All rows are made from the same 14 directions, up to rounding. Whole rows:
1.744	2.014	1.427	0.119	0.551	-1.207	3.176	1.716	3.542	-0.752	-0.867	1.769	-1.488	-1.249	-2.526	-0.571	-0.072	-1.546	-1.939	-1.805
-3.338	-0.838	2.577	-2.571	1.896	-2.628	-1.223	-3.308	1.176	0.472	2.783	1.560	0.603	-2.434	1.162	-1.044	0.186	-2.333	-1.953	2.093
0.312	1.302	1.396	0.870	-1.169	2.387	-1.006	-0.763	-1.887	2.012	0.579	-1.106	-5.225	2.095	0.715	0.890	-0.233	0.560	3.045	0.456
0.127	-2.254	-1.998	2.130	-0.064	4.007	0.032	0.986	2.558	0.118	-5.296	-0.364	1.037	-2.799	-1.026	-1.100	-2.108	1.632	-1.098	0.545
-0.981	1.359	-1.455	-0.587	-2.628	-0.950	-3.529	1.927	-0.270	-4.262	0.285	0.724	1.519	3.717	-0.886	1.044	0.133	-0.363	-1.259	-0.659
1.849	-0.047	1.265	-0.385	-1.217	-3.813	-0.456	-0.628	0.378	1.206	2.186	-3.545	-3.907	0.937	1.417	1.553	-1.877	0.944	3.176	-0.973
0.240	0.552	-2.063	-1.531	0.598	0.134	0.990	-0.277	2.171	2.325	-0.319	0.493	2.133	1.018	0.035	1.837	-0.406	1.295	-0.141	-0.344
1.499	2.660	-0.998	1.074	-0.225	-1.707	-0.771	0.505	0.549	-1.909	1.890	0.558	2.341	0.357	0.494	1.674	0.204	0.268	0.632	0.027
-0.261	-0.551	-0.335	-0.981	3.820	0.938	-0.823	-1.222	-1.692	-0.473	0.077	1.642	4.253	1.169	-0.685	-2.807	1.209	-0.362	-1.959	1.131
-5.261	-1.317	-0.536	-1.668	0.010	-1.373	-0.203	0.714	-0.690	2.235	0.096	-2.921	-0.796	3.865	-1.802	1.311	0.659	-0.740	1.354	0.936
-3.329	0.453	-1.589	0.109	-3.604	-2.929	-1.529	-0.243	0.895	-3.475	-3.019	4.540	-3.648	-2.815	-2.447	-0.503	0.968	-0.321	-0.905	-1.075
-1.447	-2.808	-0.451	1.671	0.306	1.038	0.755	0.210	0.849	0.462	-2.951	-0.521	-1.160	-2.037	-1.884	-2.466	-1.434	-0.878	-0.402	1.049
3.592	2.440	-0.221	-1.321	-0.515	0.107	-0.647	-1.418	1.964	-0.592	0.689	-1.662	-1.976	-0.815	1.216	1.952	5.000	3.955	-1.766	1.269
-0.772	1.359	-0.188	-0.948	-0.928	0.990	0.784	1.522	4.276	3.686	0.652	-3.443	1.234	0.905	1.787	6.214	-1.197	0.944	0.979	0.483
-1.457	-0.033	-2.102	-2.268	-1.107	-0.614	-0.814	0.369	-0.568	-0.548	-0.447	3.600	1.695	3.738	-1.104	-0.681	-2.686	-0.415	-0.061	-2.893
2.235	1.886	1.607	1.177	-2.982	1.963	2.132	1.902	-1.442	-4.875	4.210	-0.321	-1.030	1.455	0.067	-3.084	0.809	-0.489	-1.105	-1.675
-1.936	-2.126	-0.110	-1.170	0.843	0.046	1.619	-0.163	-0.839	1.243	-2.341	0.970	-1.050	-0.625	-1.810	-1.764	1.454	-0.672	-1.248	-0.285
0.855	1.368	0.875	1.131	1.575	-0.415	0.362	-0.823	2.036	0.025	0.348	0.334	-1.080	-0.824	-0.933	-1.372	-1.740	0.025	0.768	0.284

The start of a row, then its end:
1.733	0.515	-0.469	0.519	1.033	0.912	1.149	0.364	-3.238	-0.259	0.564	1.936	1.781	0.996	-0.174	-0.946	2.071 -> -1.016	-0.433	-0.254
-0.576	-0.934	-0.469	3.710	1.480	-0.460	1.022	0.279	-0.344	0.621	0.163	-2.389	-2.141	1.134	-3.453	-2.903	-0.473 -> -2.419	1.615	3.224
-3.464	0.156	-2.195	-0.934	-2.099	0.651	-1.110	1.118	1.640	-2.865	-1.535	1.277	0.264	1.544	-3.028	-0.645	2.449 -> -0.392	-3.388	1.147
1.550	3.310	0.519	1.798	0.991	-1.519	-2.409	-0.873	2.258	0.785	-0.366	0.052	-3.475	0.750	-1.175	1.892	-0.777 -> -0.178	2.009	1.703
-0.501	0.469	-0.214	-0.620	-1.112	-2.001	2.333	0.669	1.017	0.880	2.046	0.669	0.993	-0.959	0.333	2.309	1.664 -> -2.282	-1.094	0.452
1.405	-2.771	1.534	-4.077	0.799	-0.184	1.192	-1.360	0.295	2.794	1.116	-1.094	1.109	0.241	3.132	-0.489	-3.185 -> 1.544	-0.121	-3.045
1.496	-3.910	-1.701	0.134	1.248	-2.676	-0.348	-4.022	0.020	1.248	2.150	-2.193	1.855	-3.614	2.406	-2.054	-0.110 -> 1.185	0.064	3.229
-2.759	2.588	1.436	0.092	-0.435	0.911	2.110	2.441	1.788	-3.263	-0.454	2.334	-0.025	0.137	-2.719	-1.881	-1.108 -> -0.505	-0.837	-3.074
-0.299	1.854	0.679	2.149	-2.905	5.001	0.715	3.927	0.364	0.109	-1.962	-4.167	-4.539	3.434	-1.545	2.097	0.404 -> 1.455	1.784	-0.580
-1.258	-4.530	-2.464	0.726	-1.764	3.983	-0.700	-0.987	-2.968	-0.553	-1.451	-0.450	1.041	-0.689	0.817	-3.449	-0.271 -> 1.184	-0.690	1.266
-1.210	0.461	1.288	-0.655	2.146	-2.883	-2.139	-2.260	-0.229	0.810	1.443	0.199	0.349	-1.251	0.987	1.149	1.241 -> -0.999	0.260	2.256
1.815	1.172	-0.599	1.227	-2.040	-1.723	5.458	0.165	1.659	0.155	3.803	-0.031	-1.764	-1.688	-0.534	-0.804	0.817 -> -0.865	0.428	-0.334
1.779	1.630	-1.440	-0.705	-0.985	0.766	-2.820	-2.389	0.480	-0.355	-1.800	2.377	-2.670	-0.946	0.404	1.059	3.108 -> 2.506	-1.175	1.295
2.046	-0.860	-1.601	-0.558	2.639	-2.586	2.672	-0.713	0.456	3.281	-2.666	0.985	0.951	-2.565	-0.547	1.081	1.566 -> 1.015	0.270	-0.746
1.172	-0.941	2.105	-0.393	2.144	-1.058	-0.959	0.075	-3.160	-2.103	-1.342	-0.611	1.094	-1.835	1.186	-1.480	1.190 -> 1.688	0.043	-2.019
-1.376	-0.242	1.260	0.469	-0.268	0.592	1.384	1.140	-2.826	0.666	1.391	0.089	1.954	-0.883	1.951	1.558	0.208 -> -1.506	1.233	-0.830
-2.955	-1.419	-1.757	1.032	-1.557	1.764	0.574	-0.223	0.041	1.221	-1.407	2.054	2.046	-3.867	1.222	1.824	0.426 -> -0.979	-0.438	1.509
-0.620	-0.387	0.905	1.983	-0.879	-0.777	-3.672	2.431	2.069	-1.673	-1.846	-1.865	1.324	-0.513	0.525	2.768	-3.784 -> -1.708	0.356	0.465
0.657	-0.822	0.261	-0.977	4.899	1.428	-3.076	-2.926	-1.684	2.565	-2.933	-3.278	-0.557	1.245	0.760	-1.307	-0.470 -> 5.970	3.174	0.111
-2.679	-0.121	0.625	-0.626	3.652	0.281	1.501	1.333	2.564	-0.504	-0.014	-7.178	1.364	3.069	-2.766	-2.679	-0.849 -> 4.361	1.391	-0.485
-4.538	0.991	-0.207	0.636	0.526	-0.394	-0.089	0.948	1.737	-0.093	-2.027	0.389	-1.110	0.290	-3.240	0.246	0.296 -> -0.912	0.258	0.862
2.076	0.273	1.046	1.457	-0.272	-2.604	-0.794	1.149	2.119	-1.571	-3.148	-1.004	-1.474	-4.641	0.275	2.194	0.795 -> 0.893	-0.446	-0.549
0.920	0.559	-0.419	0.799	-0.262	-1.988	-1.120	-0.561	2.155	1.794	-1.376	0.214	-2.968	-0.264	-0.786	1.819	-1.538 -> -0.684	1.299	0.765
1.175	-2.057	-1.084	-2.217	-1.385	-1.667	-0.619	0.289	0.093	-1.042	-0.010	-1.777	0.948	0.435	0.676	0.623	2.451 -> 0.822	-2.712	0.143
-0.454	-1.328	0.135	-0.347	1.400	-0.822	0.812	-0.780	1.026	1.122	-1.881	1.426	0.239	-1.873	-0.250	-1.581	-3.522 -> 0.528	1.023	-2.017
-3.329	0.256	-0.086	2.957	-0.707	0.781	0.700	1.436	0.373	-0.039	-2.443	-2.005	-2.197	-2.805	-1.711	1.566	2.894 -> -0.113	0.856	2.367
1.800	-0.059	-3.743	-1.481	-1.671	0.709	1.512	0.350	1.383	2.480	0.525	1.048	1.952	2.371	-0.149	2.706	2.118 -> -0.754	-2.251	1.297
2.033	-0.517	-0.086	-1.670	-0.825	-0.873	-1.051	0.114	0.220	-1.222	0.033	-0.603	0.373	0.922	1.053	-0.012	-0.705 -> 1.597	-0.750	-1.821
-0.886	-0.179	-2.991	1.146	-2.818	1.473	-2.681	0.316	-2.822	-1.970	-1.214	-0.677	-0.741	1.888	-0.228	0.489	2.253 -> 2.114	0.917	1.004
4.830	-0.525	1.258	1.495	2.680	-1.454	-2.811	1.589	-3.183	-0.706	-2.210	-2.479	-0.082	2.400	-0.352	0.222	0.443 -> -0.476	0.715	-0.163
0.166	0.509	0.589	0.822	0.926	3.764	-4.269	-0.467	-1.920	1.173	-4.430	-1.147	-1.502	-0.604	1.694	2.793	1.464 -> 3.268	1.526	0.976
2.356	1.163	2.633	0.388	1.768	0.240	-0.897	-2.381	0.452	-1.204	-0.624	-0.668	-4.807	-1.723	-0.168	-3.499	-0.428 -> 3.285	1.154	-0.827
